There are 4 ways to turn a row about zero (a turn may also mirror it). The second row of each pair is the first, turned, with some noise. The first 36 pairs use one turn. New pairs use 3 turns, one after the other, and a turn may come again.
(in the rows, 128 means zero)
Some pairs, each with its turns in order after it:
[112 181  97 100 105 113 118 101]
[117 133 153 133 113  88  67 126] | lun

[175 115 160 151 131 133 113  58]
[ 40 125 129 130 112 100 117 144] | zep

[114 105 131 110 155 150 132 164]
[162 118 163 121 126 138 156 147] | zep

[112 113 120 138  93 140 128 121]
[126 143 147 121 115 138 105 101] | Piva

[134 119 126 145 147 101 139 138]
[141 108 143 137 155 128 126 138] | Piva

[121 182  97  86 131 121 156 129]
[114 151 173 114 135 113  78 152] | lun

[126 104 162  97 151 135 131 159]
[122 140 154 134 128 111 182 145] | Piva

[152 133 160 131 156 129 117 146]
[100 140 148 144 102 147 112 129] | zed

[143  97 156 153 152 104 121 119]
[159 123 125 133 135 143 165  95] | lun

[137  91 121 159 128  98 118 111]
[156 132 107 155 139 110 153 105] | lun

[103 142 102 150 131 110  86 145]
[161 118 124 149 115 179 120 138] | Piva

[132  68 128 104  84 147  99 115]
[150 191 146 134 106 111 128  91] | Piva

[103 123 183 131  87  92 150 136]
[ 95  80 127 162 153 143 171 141] | zed

[140 102 135 136 157  81  99 135]
[154 102 142 144 162 121 157  94] | lun

[100 122 127 161  75 147  96 119]
[129  96 107 139 103 146  67 139] | zep

[128 107  91 117 150 133 131 154]
[126 127 132 120 167 111 145 159] | lun

[143  85 147 122 131  88 116 130]
[ 89 150 127 125 154 158 146 117] | zed

[108 115 123 117 151  93 116 146]
[149 120 132  85 134 124 143 116] | zep

[ 62 197  63  90 121 173 146 116]
[186 125  44 176 166 166 148 160] | zep

[151 160 111  98 173 161 186  63]
[147 149 170 141 160  62  61 149] | zed

[135 126 215 140 104 139 117 113]
[ 65  85 117 145 127 155 115 173] | zed

[104 116 126 106 123  95 109 183]
[129 151 120 147 112 151 192 116] | zed

[151 143 129 141  94 119 133 155]
[134 136 141 149 131 128 100  90] | zep

[ 96 144 144 145 143 120 144 103]
[172 127 126 117 108 137 104 126] | lun

[161  90 115 113 144 113 149 174]
[155 126 171 135 137  83 136 165] | Piva

[110 119 151 172  94 102 135 104]
[160 136  88 163 111 138 112 102] | lun

[112 129 142 145 164  87 120 105]
[180 114 142 127 135 124 124  99] | lun

[102 135 166 140 105 128 136 149]
[107 106 156 128 109 141 148 103] | Piva

[ 94 114 109 132  90 111 110 103]
[134 113  97  93 152 114 162 133] | zed

[114 111 146 139 115 165 164 164]
[163 102 132 159 127 172 121 145] | zed

[103 111 203  81 125 101 141 161]
[ 91 133 139 192 136 160 178 169] | zed

[119 132 177  72 106 162 106 152]
[108 153 127 123  70 111 188 116] | Piva

[110 144 111 145 137 139 123 144]
[120 119 132 134 118 157 116 147] | Piva

[ 93 113 142 188 118 176 135 179]
[154 118 162 143  81 201 104 138] | zep

[103 168 125  92 119 126 106 174]
[175 106 131 133 182 145 122 115] | zep

[127 116  98 157 128 113 106 100]
[112 106  94 115  94 120 127 114] | zep

New pairs. What belongs after each?
[172 110 121 128 118 151 128 107]
[108 125 103 118  84 126 121 117] | lun lun zed

[125  98  92  95 155  85 172 115]
[169 178 150 124 114 127 153  80] | Piva Piva zep

[158 111  87 113 143 161  99 118]
[ 91 102 172 140 125 154 129 106] | lun lun zep

[110 107 127 145 104 107 118  84]
[149 119 120  89 127 107 142  88] | Piva lun Piva

[147 154 112 178 137 106 120 122]
[135 118 147 113 139 152 147 181] | zed zed Piva

[110 131 145 130 131 115 123 140]
[139 114 136 136 109 142 127 133] | zed Piva lun

[125 157 139 171 118 137 147 108]
[160 132 108 132 162  95 140 127] | lun zep lun

[111  80 134 132 159 127  89 189]
[137  85 122 132 104 198 167 131] | zep zed zep

[ 95 128 158 127  81 163 138 120]
[160 156  98 118 157 125  99  99] | lun zed zed

[ 94 157  72 161 126 100  99  52]
[146 131 170 102 164  48 167 163] | lun zed zed

[118  96 108  76  81 120 139 124]
[ 99 129 184  89 137 107 117 153] | zep lun zed

[129 127 127  82  88 147 163  91]
[118 142 154 133  55 139 107 114] | zed zed lun

[125 108 144  48  78 132 151 138]
[110 135 153 161  53 131 162  87] | zed zed lun

[125 123 103 144 150 158 131 176]
[162 100  98 124 146 157 105 133] | Piva zed zed

[102 140 165 176  88 124 112 103]
[156 113 157 157 117 178 124  83] | zed lun zed

[153  98 112 125  78 149  71 163]
[103  65  78  99 117 145 105 144] | Piva zep zep

[113  86 190 100 133  99 139 127]
[127 130 156  91 136 148  59 141] | Piva zep lun

[117 125 105 123 150 133 118 100]
[133 130 151 135  94 133 134 110] | zep lun zed

[135 112 148 115 155 102 122 149]
[102 110 140 113 118 143 109 155] | Piva zed zed

[172 108 134 130 136 107 140 132]
[106 125 105 141 165 107 125 131] | Piva lun Piva

[ 43 159 125 125 200 123  69  89]
[108 215 191 162 117 118 118  49] | zep zep zep

[169  92  93 143 172 159 101  91]
[110  81 118 149 205 143 136 131] | lun zed Piva

[206 147 150 126  98 133 151 161]
[172 120 140 126 161  62 142 162] | zed zed zep

[108  95  70  60 144 148 163 159]
[ 80 134 140 162 131 122  52 184] | lun zep zed

[ 93 117 143 128 129 141 101 110]
[135 105  99 145 134 116 143 102] | lun Piva Piva

[110  91 133 101 131 122 118 186]
[ 83 122 117 102  93 161 150 121] | lun zed lun

[112 128 144 168  98 180 160 147]
[133 119  62 149  88 129 143 127] | lun Piva zed

[184 172 121 171 144  96 117 169]
[107 161  80 187 125  97 110  90] | zed lun lun

[103 125 133 156 117 154 111  73]
[181 115  99 139 142 138 104 103] | lun zep Piva

[102 119 157 139 138  87 122 108]
[107 118 126 139 122 173 159 142] | zep lun zed

[151 104 126 142 121 159 127 113]
[155 149 104 142 144 123 121 111] | Piva lun Piva

[149 145 122 104  99 125 120  94]
[120 164 102 126 122 112 110 101] | Piva Piva zed

[ 73 126 127 134 162 108 113 176]
[101  91 137 121  61 113 120 121] | zed zep zed

[112 150 147 145  83  92 140  70]
[195 152 123  99 108 120 135  87] | Piva zep zep

[106 141 145 125 147 133 141 191]
[122 133 106 113 146 168  76 133] | lun Piva lun

[ 38 132 100 120  29 134 144 144]
[166 165  45  83  79 161  75 100] | zep zed Piva

[107 101 138 160 122 127 132 117]
[123 134 112 144 113 150 157 141] | Piva zed zed

[146 107 141 130 102  80 139 176]
[107 113 159 113  78 151  92 141] | zed zep Piva

[ 80 120 126 124 146 102 163 110]
[104 100 124 107 128 105 124  74] | zep zed zed

[135 140  72 177  93 113 109 176]
[ 82  81  63 116 143 122 137 106] | zep Piva zep

[168 149  86 148 156  98 143  88]
[134 191  92 129 104 123 166 155] | zep Piva Piva

[134 121 111 139 107 176 150  95]
[126  76 121 100 134 158 121 114] | lun lun zep

[116 146 147 163 157 137 130 161]
[108 138 152 121 108 146  81 113] | zed lun Piva

